The rows are grouped in 4 different ways at once. Each group adds its own fixed numbers to the row, and there is some noise. The rows also spread widely along 14 directions, which tell nothing about the answers.
Some rows, each with its group in each grouping after it:
-78,-55,117,-57,-254,-202,-349,75,-215,321,201,-423,78,-108,102,357,-167,350,-51,-68,-76,-39,298,-652,-681,-4,-217,58,78 -> (2) romom z_955 z_593
-304,-240,336,410,-435,124,-312,-293,187,-21,-136,-26,63,177,-161,-356,87,-2,79,9,-91,312,-224,33,273,-270,-82,-172,-105 -> (0) Tig z_888 z_534
81,-113,-463,44,-156,-151,228,169,63,-193,-240,169,-214,52,167,258,-127,-109,-66,-166,-48,114,-228,382,149,68,-97,-250,130 -> (1) Maki z_31 z_506
-142,-326,235,212,-154,216,-134,-159,17,-9,-402,-224,-67,-179,166,-86,-54,97,287,-35,30,251,120,-310,15,118,-189,125,-200 -> (1) romom z_955 z_613
448,-138,28,-505,378,-2,443,98,157,-359,210,77,90,81,-286,-383,-49,-94,-3,298,307,-346,-16,-164,134,408,84,-22,-79 -> (0) Maki z_261 z_884
-23,-34,-7,-55,-210,39,64,-129,82,213,230,-62,-255,283,-214,-98,542,30,-85,551,86,124,-145,-106,49,103,242,36,-258 -> (2) dep z_888 z_613
-152,-77,-78,248,37,-96,20,20,-66,179,-157,-297,286,135,331,288,309,401,-331,-31,-128,-131,-371,-70,-654,-472,-288,67,233 -> (1) tapod z_261 z_884
-77,-294,394,-202,73,9,-414,-356,-18,128,-45,-204,-250,212,-216,-365,338,207,344,309,299,13,41,-141,-196,338,144,206,-182 -> (2) Tig z_31 z_593
158,-80,-77,-30,-282,276,-51,285,180,-180,398,-12,312,-281,-156,-145,100,-398,208,-196,-88,-36,-5,365,287,223,-338,132,96 -> (0) tapod z_888 z_534
283,373,-243,-288,126,231,400,129,-1,3,154,-296,-180,-275,21,112,198,-22,-36,317,-40,-147,-61,-443,-192,352,176,48,-472 -> (0) dep z_261 z_111
-7,-95,98,194,-103,83,508,211,-24,49,579,-434,194,-305,-101,9,-432,-98,176,-82,-389,288,-6,-515,-53,66,62,385,12 -> (0) dep z_31 z_506
81,84,243,101,-190,467,-215,230,255,34,114,38,303,-561,109,194,262,-177,336,-71,20,28,373,-264,130,0,-300,182,-427 -> (0) tapod z_955 z_111
137,-288,-127,-312,-63,-331,17,52,-72,135,77,-75,-180,363,-372,-129,272,134,-142,322,172,-270,-90,309,-154,254,-47,170,105 -> (0) romom z_31 z_613
-157,-72,279,332,336,-169,-84,105,-112,-154,-459,-66,564,346,308,202,-289,88,57,-436,-123,-33,-240,343,-3,-152,-202,-16,-126 -> (0) tapod z_955 z_884
11,105,79,10,-103,-432,-244,-57,-331,229,-69,-118,-52,515,12,498,173,117,-159,337,265,-134,82,233,-395,206,-71,86,-456 -> (1) romom z_888 z_613
5,-422,-129,86,-91,-302,-31,-246,-183,-76,-69,158,124,194,582,179,-69,67,153,-20,459,-43,-99,339,-310,-166,-228,59,287 -> (2) tapod z_31 z_534
96,4,69,-237,429,98,255,174,15,345,-88,-387,-16,-224,-157,52,479,396,-56,141,-106,-271,58,-272,-388,162,-43,576,-199 -> (1) tapod z_31 z_111
169,265,-211,-412,289,-55,80,286,52,45,-324,56,-127,-53,101,167,72,373,-229,-207,-66,-249,26,-161,-226,233,92,-216,-232 -> (2) tapod z_31 z_506
93,-323,292,379,-404,-9,-124,-155,-91,-166,-252,-56,205,34,35,199,-73,-233,15,164,254,134,6,59,98,77,-511,-38,-413 -> (1) romom z_261 z_884
-167,-475,125,114,-18,-599,310,71,-261,228,-216,-119,-71,584,-290,337,-214,154,-211,58,-114,139,121,201,301,220,77,162,-228 -> (0) tapod z_955 z_534
-22,-229,-338,50,-246,-376,84,340,-252,48,-696,-153,-145,93,23,585,-315,158,-501,-268,-277,37,45,168,189,300,-365,-372,-183 -> (0) Maki z_955 z_506
21,58,-33,107,372,54,393,126,-51,-222,-526,-282,187,195,161,13,-160,68,-53,-207,-185,1,-405,140,93,233,39,-38,-243 -> (1) dep z_261 z_613
159,-69,376,-40,311,-30,442,233,156,-145,292,108,392,-14,59,70,-368,-74,237,-115,25,121,236,-287,260,168,166,153,-251 -> (2) tapod z_261 z_506
-110,-296,118,175,11,46,110,494,143,-72,49,-174,398,-171,21,181,-196,-22,129,-322,-399,337,207,-64,304,83,-175,-20,74 -> (1) romom z_888 z_506
116,-180,-148,134,-372,128,58,576,121,-394,197,-285,603,-187,-66,59,-63,-263,-49,-251,-357,219,41,-4,296,185,-350,-362,37 -> (1) Tig z_31 z_506
-15,333,122,219,40,287,40,-101,-65,-11,276,-300,2,-295,128,12,-253,-316,523,-175,-83,89,-208,137,-226,188,-72,568,-244 -> (0) romom z_261 z_534
353,-126,177,-216,-41,71,178,51,-50,2,437,-302,137,-126,-330,-128,212,-221,142,354,195,-153,110,10,-3,514,-197,492,-286 -> (2) tapod z_888 z_111
-113,-455,-548,-276,-60,-59,5,286,-85,132,22,-229,-209,-43,445,377,323,135,252,28,-66,112,214,69,-273,272,11,40,452 -> (1) dep z_955 z_613
194,321,-413,-267,161,18,225,-9,67,103,-542,325,-468,-394,382,449,-357,131,-130,-347,201,-341,-20,-93,-315,36,-97,10,-133 -> (1) Maki z_955 z_534
-82,-616,-153,-228,261,-307,333,225,134,330,-455,152,-22,18,-6,213,373,561,-445,88,61,-265,66,63,-13,-117,-221,195,172 -> (0) tapod z_955 z_506
-121,-410,-79,276,-404,-120,37,-234,-85,-55,42,-100,-130,179,0,-83,-185,-175,130,-43,14,94,-422,396,-144,-117,-251,210,353 -> (0) tapod z_955 z_884
-99,397,-318,197,-492,-150,-105,-295,-106,328,-2,63,-487,206,170,339,25,16,-162,-87,-13,-61,-551,364,-536,-302,-44,58,65 -> (2) tapod z_261 z_534
-27,-479,-33,7,-100,-225,332,-69,-207,116,53,-315,-78,231,101,218,181,90,73,463,107,232,28,-78,-44,213,45,164,-86 -> (2) Tig z_261 z_111
-128,160,-27,45,-80,35,-28,176,-69,111,13,-461,1,299,-113,40,415,119,-47,254,-350,238,-91,-136,35,247,179,-108,-396 -> (0) romom z_261 z_613
96,252,168,-98,78,63,-193,158,-219,68,-135,-832,169,-20,-167,-120,-98,282,-30,-222,-390,-110,-218,-218,-498,338,-271,91,-104 -> (2) romom z_261 z_111
-98,-116,198,61,42,-269,-304,285,-252,324,91,-298,185,183,-113,599,155,97,117,-17,-52,-45,299,173,-237,260,-113,337,-236 -> (1) dep z_31 z_593
81,-7,-7,227,-618,-54,-450,-75,-332,-45,96,-317,163,-134,485,504,-100,-196,209,100,192,161,189,-87,-417,126,-484,-104,-248 -> (2) romom z_955 z_111

New rows. What belongs after each?
138,-562,-22,70,-25,-141,330,-188,-147,-330,-93,22,166,15,450,62,-259,19,134,132,417,12,38,-208,-201,15,-174,15,105 -> (1) tapod z_31 z_884
40,326,-415,-122,161,323,359,-61,63,-124,-161,-264,-254,-356,407,-169,100,142,-33,-71,-182,11,-483,-230,-343,180,105,-1,-78 -> (2) tapod z_888 z_506
137,392,-11,58,16,189,95,22,-261,-159,385,-687,249,17,193,-124,70,-107,217,63,-139,65,-313,-173,-416,359,72,273,-321 -> (2) tapod z_31 z_613
233,-38,-140,-278,-85,199,-296,-53,292,-207,-302,284,-40,-151,-80,-288,364,-60,-131,114,340,-435,-253,268,-103,33,-429,-196,-12 -> (0) romom z_955 z_884
104,316,64,148,-195,-315,20,-435,-93,39,-15,295,-146,415,261,256,-176,19,-177,332,493,-150,-288,-59,-406,-231,79,-24,-385 -> (2) romom z_955 z_613
-42,-319,-92,193,-320,297,4,-216,-92,-518,34,-254,-95,40,226,-382,-163,-403,626,-14,-18,455,-214,121,236,374,42,-128,-25 -> (0) tapod z_31 z_884
66,-305,134,-111,195,-28,196,311,128,-328,460,49,596,28,225,-11,-323,-92,355,-169,27,53,271,-226,43,-10,57,-54,288 -> (0) tapod z_955 z_884
331,-43,-128,-431,111,-75,522,338,-43,90,210,-220,-1,-107,-263,229,102,98,-219,237,22,-152,373,-497,24,512,89,96,-370 -> (1) tapod z_261 z_534
87,162,-169,88,-241,180,230,185,175,-322,295,-229,209,-35,-129,-269,-375,-174,-16,-373,-377,15,-440,-166,-186,-139,-69,-161,367 -> (1) tapod z_955 z_884
154,99,-238,-276,100,-82,450,-126,-121,-121,-203,-128,-609,176,-125,-100,-232,-118,183,164,-4,108,-244,109,75,582,438,62,-321 -> (2) Tig z_31 z_111
-133,127,63,69,124,30,-483,191,-114,99,-278,-498,82,171,27,89,269,289,173,-236,-295,48,-101,174,-278,91,-142,-72,-55 -> (1) Maki z_31 z_111
0,169,-173,-133,63,-36,176,-200,-32,31,177,-330,-215,152,133,-124,126,239,-27,296,15,3,-312,-423,-486,33,255,-23,25 -> (2) romom z_261 z_593
-138,-283,518,478,-232,209,-155,-240,-24,116,-330,-197,60,-50,2,-38,137,36,280,4,52,266,28,-96,146,27,-217,400,-509 -> (1) tapod z_31 z_613
109,146,-211,-193,-167,156,-6,-51,279,-11,-134,267,-379,-128,-115,-78,205,83,-41,-32,103,-172,-147,-89,-121,-41,84,-119,-41 -> (1) tapod z_31 z_593
-41,-91,-278,292,-379,7,72,29,-13,161,-216,66,4,-409,505,516,-306,-57,3,-378,-40,45,-120,138,-281,-279,-523,144,245 -> (2) romom z_261 z_534
204,397,260,-188,-16,103,-347,26,57,-26,-146,-152,17,85,-349,-199,-143,162,23,-369,-20,-427,-223,101,-397,72,-179,-33,-30 -> (1) tapod z_261 z_111
185,290,-89,-116,-131,-3,-168,374,170,-207,485,-58,387,219,-299,-137,-102,-196,34,-466,-234,-274,-318,514,-144,-15,-145,-95,419 -> (1) tapod z_261 z_534
-98,-80,-133,392,-624,-80,-13,-111,-370,-8,-194,-373,-308,32,54,363,-471,-382,234,-136,-217,323,-231,342,52,297,-225,74,-207 -> (0) dep z_955 z_111
-110,-343,-79,185,160,-428,524,217,34,175,110,-36,220,418,-52,312,-131,56,-33,-91,-157,-35,-343,576,-98,-311,-17,412,511 -> (1) Tig z_261 z_111
277,274,-166,-362,-53,-118,315,-46,46,164,95,130,-294,-188,-89,162,-259,233,-341,-16,201,-439,48,-578,-512,-84,72,81,-64 -> (1) tapod z_955 z_534
6,-238,213,-15,-160,10,-106,20,-189,-8,-198,-463,116,-140,-14,-79,-483,146,97,-266,-111,-44,82,-352,-264,265,-269,139,-18 -> (0) Tig z_955 z_613
218,573,-118,-59,-256,-120,136,332,45,106,436,81,-57,-4,-430,284,-299,-259,-142,-87,-236,-105,1,24,47,133,83,55,-385 -> (0) romom z_31 z_534
132,27,-382,-180,-263,-462,339,-185,-123,4,-65,200,-576,600,-153,121,-315,-9,-183,9,197,-305,-514,566,-330,66,146,56,309 -> (1) tapod z_261 z_613
-213,307,138,124,74,5,-25,186,56,133,15,-98,-96,182,-165,205,-192,41,178,-344,-376,123,-45,48,15,64,284,105,-178 -> (1) tapod z_888 z_593
123,111,-204,72,-98,45,13,46,103,-486,-378,184,130,285,281,-29,-84,-150,59,-77,88,96,-230,225,216,71,11,-549,-262 -> (1) romom z_31 z_613
64,185,-293,-11,-112,-248,-98,254,-404,-295,-52,-413,119,209,292,385,-524,-149,29,-300,-198,31,-173,241,-226,468,-82,-375,-132 -> (0) dep z_955 z_506
111,-615,25,376,-548,-115,375,-258,-89,-301,270,84,305,-103,408,121,-253,-191,58,298,398,236,103,-481,-38,-275,-276,-80,4 -> (0) tapod z_31 z_884
-126,-330,458,423,-180,-334,23,-89,-26,-165,-184,170,377,566,-2,-2,-585,-83,151,-214,80,254,-96,221,335,-187,9,-77,-57 -> (2) Tig z_31 z_613
-15,-500,39,201,-346,-303,105,219,5,-14,477,96,293,285,-128,437,-4,-319,102,251,111,228,258,142,315,50,-58,53,27 -> (1) dep z_955 z_593
158,-253,-407,-77,-242,-197,430,-60,-131,59,-419,121,-442,40,50,404,123,-62,-207,292,205,-125,-72,296,136,256,-148,89,-293 -> (0) tapod z_955 z_111
-36,57,-481,-324,-182,-81,-94,321,-205,294,-376,-210,-507,-98,-15,533,91,112,-142,-127,-278,-1,211,30,-10,527,-3,-171,-296 -> (0) dep z_955 z_534
-294,-341,-87,83,-150,-165,-135,290,-62,374,-2,-158,-54,54,144,525,263,218,48,-36,-244,226,180,119,-62,-6,-70,48,87 -> (0) dep z_261 z_506
131,375,-350,-537,63,163,-317,55,-10,-17,-147,-77,-473,-51,46,-40,182,118,177,-189,19,-245,-24,153,-388,508,135,-150,-65 -> (1) tapod z_888 z_534
141,292,-618,-234,-207,-39,175,454,58,-96,-212,88,-209,74,-114,204,-98,-201,-171,-324,-313,-175,-311,591,113,268,-15,-208,37 -> (0) Tig z_31 z_613
110,305,-390,21,30,90,227,17,-199,-144,303,-576,124,-45,324,122,77,-33,-101,177,-144,-63,-466,-316,-715,60,-16,8,13 -> (1) dep z_955 z_884
79,-103,-257,-133,-148,15,115,89,-78,-407,548,-406,247,51,331,-153,-406,-174,311,-71,-153,198,-183,-276,-383,166,85,-228,492 -> (2) Tig z_955 z_884
-90,-481,-351,237,-321,-140,393,-126,-292,-129,54,-522,-46,-133,553,247,-228,81,75,144,-28,378,-113,-395,-428,79,-100,27,171 -> (1) Tig z_31 z_506
-64,-102,74,-3,459,-435,342,191,-160,7,-55,-252,274,680,-108,120,-158,187,-48,-178,-193,-64,-229,387,-12,128,200,128,64 -> (1) tapod z_261 z_534
-220,5,-160,-83,259,-354,183,-5,-140,378,-165,-171,-609,519,-300,252,264,215,24,210,-181,71,-237,375,-127,275,399,375,-132 -> (1) romom z_31 z_593
73,-152,420,225,-63,-186,134,-229,-236,184,360,-478,124,206,-133,32,-62,-20,182,383,152,108,-70,-115,-295,142,-112,559,-236 -> (2) romom z_261 z_111
13,440,-521,-248,-55,188,-165,175,-19,125,-291,-258,-311,-154,-22,162,386,-61,-114,-118,-270,-216,-393,489,-239,363,-138,33,-187 -> (0) Tig z_955 z_534
90,26,-198,126,-8,-28,362,191,-25,-94,-192,-354,432,-65,134,25,8,275,-551,8,-231,-74,-251,-511,-103,-202,-175,-328,-188 -> (0) dep z_31 z_534
137,326,-18,-137,254,192,170,288,24,99,175,-324,109,-22,-77,62,592,-59,52,366,-161,84,-18,-71,72,436,171,267,-632 -> (2) romom z_31 z_613
158,-281,228,-68,-277,-281,-170,183,-27,61,251,-53,81,220,-569,212,-18,-203,-12,151,115,-82,266,169,143,397,-241,170,-170 -> (1) romom z_955 z_593
-79,146,689,-51,28,207,-449,68,187,-21,107,-80,262,167,-218,-332,-149,188,389,-289,-110,24,268,-383,23,57,187,-50,-242 -> (0) tapod z_261 z_613
78,-604,-112,-52,-47,-129,480,31,158,174,-106,122,-190,38,-333,6,453,69,-192,485,148,126,142,-27,403,133,-51,232,-172 -> (1) romom z_31 z_534
11,-165,449,68,-162,-374,-418,87,-252,136,-213,-146,183,591,-381,183,13,147,-51,-62,77,-90,164,303,-9,249,-188,74,-386 -> (1) tapod z_31 z_613
141,-347,-105,92,54,19,223,167,-10,-430,74,-265,628,-56,378,-38,-83,-14,-39,71,54,54,-75,-242,-168,4,-337,-241,180 -> (1) romom z_888 z_884
-64,-79,-150,83,171,-128,413,-15,-66,160,-147,-254,18,-183,401,259,-297,438,-154,-294,-107,-146,-267,-272,-676,-302,-149,284,329 -> (1) tapod z_261 z_506
-69,-309,46,170,-199,-176,238,46,321,-74,53,158,-71,345,-560,-292,-140,-21,-81,-132,-180,102,-310,176,378,-252,80,-36,375 -> (1) Maki z_31 z_593
252,89,-97,212,-135,-235,313,-409,-352,-144,-284,-197,-226,110,135,181,-390,-28,-259,195,324,-160,-412,-163,-462,75,-211,79,-338 -> (1) Maki z_31 z_884
-103,-89,322,-90,98,277,-377,251,277,37,5,-58,388,-213,48,-220,67,249,323,-337,-142,-41,238,-274,-102,-147,-56,37,144 -> (0) Tig z_31 z_613
281,-6,-375,-217,-155,-81,296,388,-184,-222,70,-407,190,53,-63,150,-47,-143,-245,107,-139,-88,-19,-120,81,524,-116,-244,-227 -> (0) dep z_955 z_613
119,70,-137,-204,-174,-261,-130,70,-78,316,-107,342,-195,-31,251,829,92,63,-65,118,423,-247,415,124,-322,110,-98,65,-361 -> (1) Tig z_261 z_534
-205,-145,-70,-155,249,-87,-4,484,-27,135,37,-346,219,21,108,237,-270,214,320,-440,-487,63,206,106,-131,139,76,130,349 -> (0) Tig z_888 z_111
38,-871,62,-164,-335,-214,1,-187,-149,-182,-22,-126,-24,26,198,-32,-377,124,175,160,344,50,328,-416,-223,188,-200,-152,332 -> (0) Tig z_261 z_884
76,-182,351,54,81,-364,271,-42,103,-122,223,176,179,610,-387,-245,-390,-42,5,99,179,-81,-148,168,149,-50,174,105,55 -> (1) romom z_888 z_613
-40,-218,479,280,-100,-186,-168,43,-227,-99,374,-315,573,265,82,144,-357,-13,229,28,33,164,237,-421,-181,-49,-41,-55,-194 -> (0) dep z_31 z_884
100,-217,-62,91,-744,281,-248,86,91,120,89,-219,-49,-549,-212,-149,34,-116,-5,-125,-105,-34,14,-121,-169,-18,-622,229,186 -> (0) romom z_31 z_613
-127,-454,-47,-23,-601,-116,-472,-122,-98,202,233,-28,-249,47,-55,250,375,-147,236,348,261,71,223,322,-107,237,-205,147,8 -> (0) Tig z_888 z_593
-96,101,29,-105,251,51,311,121,316,328,-68,368,-152,-150,215,298,43,363,1,32,41,-33,242,-498,-140,-331,317,171,-67 -> (1) romom z_888 z_613
-96,-443,363,220,-219,22,-318,-33,162,174,101,176,185,-141,55,202,164,-132,340,40,275,135,266,139,104,-84,-388,387,-26 -> (2) romom z_955 z_593
113,-380,-50,286,-316,-64,532,140,-46,-45,554,-142,476,-110,293,375,-72,-214,70,144,86,122,98,-207,-120,-145,-224,365,144 -> (1) tapod z_261 z_613
138,-646,3,-230,-209,-165,-195,-138,74,-49,-119,280,-94,370,-119,-161,562,83,43,380,574,-172,93,433,97,164,-181,-10,85 -> (1) tapod z_31 z_613
87,149,-136,73,-495,-302,-381,-131,-329,300,-305,-6,-198,46,88,541,-110,-14,-267,-212,219,-327,-193,501,-511,37,-575,175,-140 -> (2) tapod z_955 z_534
-106,-226,197,86,-238,-104,-336,-207,-152,-57,300,-143,-80,349,52,-57,-292,-162,571,-92,170,102,-40,267,-275,151,50,206,231 -> (1) dep z_955 z_613
-16,-50,-323,80,-483,-409,23,84,-72,-79,-64,227,-183,534,35,371,-349,-130,-95,-302,-40,36,-219,594,62,-63,-27,-358,259 -> (1) tapod z_261 z_534
-86,41,28,362,68,174,12,-65,-64,-173,-231,-45,79,-134,454,256,-81,-289,518,-140,42,320,-41,269,130,179,-80,203,-429 -> (1) romom z_31 z_534
-25,103,-157,75,-251,-180,148,-71,127,-157,-24,180,-171,486,-124,-160,-140,-11,-173,38,-102,119,-491,88,-9,-199,249,-415,90 -> (2) Tig z_31 z_884
-12,-4,-184,-102,38,-56,326,324,3,-44,665,-475,228,82,109,10,-227,114,153,-82,-335,151,58,-580,-356,-31,263,10,458 -> (1) Maki z_955 z_613
-44,270,-120,-133,-240,-231,-351,-22,-383,290,-352,-464,-487,167,-118,308,-227,269,-266,-203,-196,-112,-230,64,-529,434,-87,-126,-251 -> (2) dep z_888 z_506
-161,-751,13,37,-324,-106,-157,260,16,75,284,-292,198,124,-316,-146,198,-82,277,-63,-255,308,166,341,285,187,-198,176,427 -> (0) Tig z_31 z_534
159,-62,-472,-248,430,-278,467,158,-95,-219,-61,-68,154,215,401,221,99,180,-111,78,166,-296,-200,96,-340,127,125,-49,125 -> (1) tapod z_31 z_593
-21,33,327,187,74,262,-221,95,195,105,-78,-58,462,-394,-9,116,163,-27,67,-154,36,-247,-28,5,-123,-154,-429,443,-254 -> (0) Tig z_955 z_593
-160,339,-276,187,75,-132,240,80,-215,3,118,-565,-99,282,152,264,52,129,-45,109,-380,281,-315,-316,-295,100,397,-104,-222 -> (1) Maki z_31 z_593
-96,-266,43,161,-498,-247,-172,105,89,197,311,469,-184,308,-139,507,239,-247,206,195,164,229,285,380,206,-86,31,92,-107 -> (1) tapod z_31 z_884
-126,-64,2,260,157,90,181,-71,96,175,-705,-78,-101,-80,18,27,280,276,-230,-34,-121,58,-295,19,76,-112,-181,168,-356 -> (1) romom z_31 z_534
-117,-130,-227,-53,-254,-335,29,-250,-110,8,-572,161,-535,410,85,210,-81,269,-268,104,93,10,-155,-71,-23,42,208,-429,-216 -> (0) tapod z_955 z_593
-85,-103,-521,91,-449,-90,-107,-64,-283,53,-118,-578,-371,179,162,177,465,110,-62,336,-169,233,-289,115,-406,181,-121,-160,25 -> (1) romom z_31 z_111
-61,-556,-176,293,-299,-41,169,277,17,-128,-142,136,400,-149,442,419,-56,-234,189,-146,28,195,149,379,303,-51,-363,108,99 -> (0) Tig z_31 z_613
-120,245,210,324,-27,-126,90,144,240,177,86,103,89,440,-299,97,227,60,-73,126,-293,199,-182,66,195,-379,232,-57,-283 -> (1) romom z_31 z_111
-87,-335,-304,-74,234,-133,250,343,-225,-89,-248,-480,205,171,427,341,262,352,-79,60,-255,235,141,-306,-171,259,89,-232,-41 -> (1) tapod z_31 z_884
252,-233,69,-129,186,60,410,-98,43,-347,498,-158,253,-2,125,-254,-135,-159,306,195,282,-133,-131,-150,-314,131,23,308,227 -> (1) tapod z_261 z_884
74,153,-323,-58,-21,123,285,193,177,13,604,-201,172,35,86,-43,334,-26,33,137,-120,-92,-380,-28,-404,-185,99,141,391 -> (1) dep z_261 z_613
